There are 5 ways to turn a row about zero (a turn may also mirror it). The second row of each pair is the first, turned, with some noise. The first 45 pairs use one turn. New pairs use 2 turns, one after the other, and a turn may come again.
In the rows, 128 means zero.
Known pairs, each followed by its turns in order:
[148 147 174 109 116 181  85 107]
[166 116 119 160  93 143  81 177] | z_337

[ 99 144 143 170  83  60 155 147]
[ 86  82 111 188 106 169 154 113] | z_831

[132 162 137 115 107 137 156  37]
[129 140  87  84 185 149 178  98] | z_172

[115 137 124 155  84 118 111 117]
[156 121 137 131 111 158 162 140] | z_181

[ 88  88 119 161 178  99 125  54]
[100  97 196  92  62 134  97 130] | z_831

[145 115 134 139 110 132 121 134]
[115 133 133 132 113 133 106 134] | z_579

[134 105 130 154 153 125 116  97]
[126 157 147 137 149 103 135 108] | z_172

[126 146 122 158  62 143 158 129]
[147 135 123 130 133 144 203 107] | z_181

[141  88 169 114 136 100 156 164]
[ 92 155 108 111 105  79 132 158] | z_181

[153 136 126 135 118 210  64 123]
[187  74 172  98 144 108 118  94] | z_181

[171 152 118 145 145 154 117 100]
[125 141 100 161 137 111 174 108] | z_172

[141 128 143 135  89 105 131 150]
[134 110  94 163 127 136 138 127] | z_831

[111 166 214  67 161  94 134 102]
[ 72 126 159 170 142  31 132 138] | z_831

[ 84 110 107 149 171 131 185 102]
[105 114 205 105 122 163 149 142] | z_831

[160  54 141 125 102 148 142 177]
[123 150  49 123  94 169 149 106] | z_337

[ 75 153  95 134  77 167 142 127]
[122 106 103  81 144 150 192 101] | z_831

[141 164 194 157 159 144  98 138]
[146 143 141 201 154 173 134 119] | z_172

[158 144 138 200 166 114 102  84]
[125 185 136 142 116 200 159 156] | z_579

[142 132 119 173 146 144 142 173]
[110 100 149 178 125 106 135 153] | z_172

[152 130 138 133 136 139 141  52]
[113 171 156 173 142 138  95 146] | z_337

[124 105  76 122 133  75 161 113]
[ 85 149 155  94 148  92 167 121] | z_579

[149  93 128 164 101 148  84  94]
[101 157 157 129 106 123 162  71] | z_172

[141 156 151 129 146 183 161 114]
[116 122 138 100 189 114 128 164] | z_831

[139 102 188 124 171 132 168 146]
[167 135 153 138 183 125  95 171] | z_579

[ 99 142  83 130 130 124 132 162]
[128  95 139  88 154 136 159 114] | z_337

[102 158 117 165 114 133 122 185]
[105  69 139 165 115 139 103 132] | z_172

[ 97 123 134 105 154  94 164 160]
[129 121 135 124 195  98 135 117] | z_579

[105 161  77 121 142 140 192 119]
[103  87  82 105 167  95 129 162] | z_172

[160 106 167 135 108 123 107 147]
[108 115 142 155 125 143  86 152] | z_579

[103 141  98 135 127 102 135 134]
[129  93 121 115 135 109 103 120] | z_172

[151 129 110  93  95 121  57 158]
[161 168  65 135 105 104 120  94] | z_831

[166 128  98  97 120  83  76  76]
[162 128 119 130  60 169  72 112] | z_181

[161 138 152 109 126 196 138 149]
[180 126 108 154  98 101  89 158] | z_579

[164 143 114 126 121 143 115 152]
[136 113 119  84 128 129 124 104] | z_181

[ 83 146 119 147 153 123 127 164]
[113  77 136 114 134 109 162 131] | z_337

[131 138 144 144 111  78 132 121]
[110 127 118 137  89 152 148 146] | z_181

[ 95 129 157 133  96 119 144 142]
[106 109  94 110 132 104 105 125] | z_337

[104 119 126 142 120 126 102 106]
[121 108 125 106 103 125 121 105] | z_831

[147 124 121 105 129 123  87 104]
[171 155 137 133 126 125 126 147] | z_337

[147 120 153 130 105 132 116  50]
[159 111 143 181  76 118 130 100] | z_181

[170  84 128  88 165 224 139 175]
[119 127 101 128  59 225 164 163] | z_337

[126 137 132 143 116 162 121 141]
[140 111 144 114 148 119 148 119] | z_181

[147 109 110  86  96 122 136  97]
[110  94 146 100  96  96 139 151] | z_579

[151 181  90 117  93 151 130 144]
[118 132  64 136  90  95 133 121] | z_579

[134 118 164 124 123 105  97 156]
[152 124 100 127  94  96 130 123] | z_337

New pairs. What belongs after each?
[ 96  92 113 144 145 137 171 148]
[161 134 132  86 153 102 144  93] | z_337 z_579

[131 130 127 102  98  81 130 152]
[119 141  96 119 155 114 176 125] | z_181 z_831

[112 100  89 129  82 144 202 120]
[110 135 142 120 112 125 165 217] | z_831 z_172

[151  70 146 136  95  74 125 158]
[141 155  79 167 128 153 191 128] | z_181 z_831

[100 112 121 131 152 115 176 146]
[104 132 136  91 122 118 103 168] | z_172 z_181

[123  67 175 145 119  97 131 126]
[150  59 159 120 100 131 117 139] | z_181 z_172

[136 189 122 168 167 103 137  70]
[ 84  81 159 158  89 107 142 177] | z_337 z_181

[127 173 126  85  95 124  84 145]
[178 169 114 116  79 140 123 121] | z_337 z_337

[170  99 139 132 120 149  98  94]
[133 130  78  84 135 131 139 154] | z_172 z_579

[187 145 125 163 126 167 104 213]
[146  44 100 148 138 203 127 112] | z_172 z_831

[116 179 132 144  68 150 138 137]
[ 62 146 138 139 110 154  93 146] | z_181 z_337

[127 126 139 131 132  99 100 155]
[126 166 134 119 135 126 118  97] | z_337 z_337

[ 87 150 126 142 133 117 128  99]
[105 146 146 118 124 168 122 153] | z_579 z_337

[169 101  89 152 105 132  77 120]
[193 149  93 128 112 125 118 168] | z_181 z_831

[150  71  87 123 180 135 117 155]
[112 133  99 121 164 191 117 175] | z_579 z_579

[120 152 181  86 158 120  77 132]
[119 147  81  75 157 141  85 143] | z_172 z_831

[134 102 174 171  86 148 121 131]
[105 127 166 160 135  85 168 115] | z_172 z_181

[145 126  86 165  94 169 158 126]
[ 89  84  79 127 107 122 154 122] | z_579 z_579

[113 114  85 160 149 145 143 131]
[128 136 171 128 124 118  80 131] | z_579 z_337

[ 93 152 148 146 133 126  98 119]
[119 150 127  94 149 131 100 101] | z_831 z_172

[ 75 104 107 189 140 195 139 132]
[ 65 136 162 145 148  73 101 173] | z_337 z_172

[109 118 165 108 130 122 126 137]
[130 143 115 151 111 130 157 139] | z_579 z_337

[209  62 117 133 120  47 137 155]
[ 61 125 197 126 152 150 159 215] | z_579 z_181

[134  93 129 134 140 120 100 131]
[141 121 136 136 125 104  93 121] | z_172 z_337

[125 113 148 100 161 106 116 131]
[107 100 117 148 132 150 120  98] | z_181 z_579

[136 154 133 124 112 103 180 123]
[138  77 132 120 128 161 149 118] | z_337 z_579

[203 167 140 133 132 131 142  98]
[130 184 118 149 137 161 129  68] | z_831 z_831

[106  86 146 106 112 107 156 162]
[140 148 129 138 108  78 164 158] | z_579 z_337

[122  95  59  91 106 161 139 128]
[167 135  73 168 133  94 163 111] | z_181 z_172

[107 122 119  87 182 127  88 131]
[ 84 161 107  90 122 109 165 123] | z_337 z_181

[ 93  78 175 118 172 146 114 105]
[127  95 131 169  98  68  85 127] | z_831 z_831

[147 158  84 124  89 137 128 118]
[113 154  92 120 136 119 177 131] | z_181 z_172

[102 143 119 161  89 143 132 145]
[125 102 128 119  86 130 169 111] | z_579 z_579

[153 173 137 126 144 148 132 150]
[102 174 114 140 115 120 138 117] | z_579 z_579

[117 167 123 109 178 158 167 107]
[162  96 106 144 195 126 132 126] | z_831 z_579

[184 175  73 178  97 149 102  95]
[104 164 161  26 135 119 148 138] | z_172 z_579

[115 121  90 190 148 154  87  85]
[159 110  67  87  83 128 110 166] | z_579 z_579

[126 111  96 119 147 158 149 149]
[130 139 138 153 138 123 176 131] | z_181 z_579

[181 160 153 106 130 135  62  78]
[162 134 103  97 163  92 208 139] | z_579 z_181

[175 154 131 184 147  89 122 149]
[112 169 122 181 158 103  89 116] | z_337 z_337

[129 127 113 143 157  99 164 159]
[145 136 133 176 113 135  97 115] | z_172 z_831

[122 101 130 141 159 122 127 100]
[ 94 124 138 142 146 158 134 123] | z_337 z_831

[153 184 155 107  81  91 132  74]
[115 171  82 108 128  85 188 169] | z_172 z_172

[176 124 188 130 149  91 156 104]
[153 101 129 134 172  75  77 111] | z_337 z_337

[165 134  98  93 115 155 133 167]
[149 136 121 125 161  84 132  77] | z_579 z_337

[181 142 193 113 116 115  99 152]
[142 168  94 125  81 125  79 172] | z_172 z_579

[107  99 146 161  91 126 152 157]
[166 101 159 103 134 145  97 153] | z_831 z_831

[142  76 150 204 167 127 198 134]
[174 131  70 212 139 179 109 131] | z_579 z_172

[105 158 126  95 132 105 150 128]
[154 147 123 111 123 164  94 134] | z_337 z_172

[144  23 137 131 119  91 126 101]
[191  80  62 164 125 126  88 142] | z_831 z_831

[151 146 109 125 116 133 127 171]
[132 132  87 124 148 140 129  96] | z_172 z_337

[173 146  99  87 127 138 104 113]
[127 140  94 114 103 162 165 163] | z_172 z_831

[118  72 163 154 155 111 126 115]
[152  85 113 140 117 103  80 111] | z_831 z_831

[134 129 138 147 132 143 191 124]
[115 146 154 158 130 132 113 176] | z_831 z_172

[124 160 137 154 140 137 145  85]
[111 105 142 136 135 129  89  91] | z_337 z_831

[132 113 114 106 107  87 128 100]
[156 100 132 131 145 150  94 109] | z_181 z_337

[111  89 104  92 132 138  87 134]
[137 149 178  97 150 144 156 111] | z_579 z_172

[135 134 112  88 122  58  26 101]
[124  68 100 174  45 138  57 122] | z_181 z_579

[107 123 136 127 107 148 140 101]
[140 119 147 142 156 128 157 126] | z_181 z_172

[105 135 100  94 126 125 142  98]
[145 126 151 154 110 115 159 158] | z_579 z_831

[ 85 121 116 112 142 151 128 113]
[143 135 140 179 147 130 127 118] | z_181 z_172

[ 90 188 107 157  95 150 137 127]
[ 65 127 136 166 104 167 124 155] | z_181 z_337

[137  86  92 131 133  86  89  99]
[121 109 126 102  76 168 159  95] | z_831 z_172

[107 138 189 120 101 152 158  95]
[ 81  65 140 157 133 136 130 148] | z_181 z_831

[170 108 148 179 121 138 149 132]
[135 145 122 102 178 136  93 159] | z_172 z_579

[119 135 151 159 101 131 131 139]
[144  98 153 119 148 118 120 123] | z_172 z_831

[ 89  79 108 113 132 157 146 150]
[153 123 131 124 123 125 116 202] | z_831 z_579

[127 104 189 106  75 157  83 164]
[158 117 192 119 147 105 192  85] | z_172 z_181

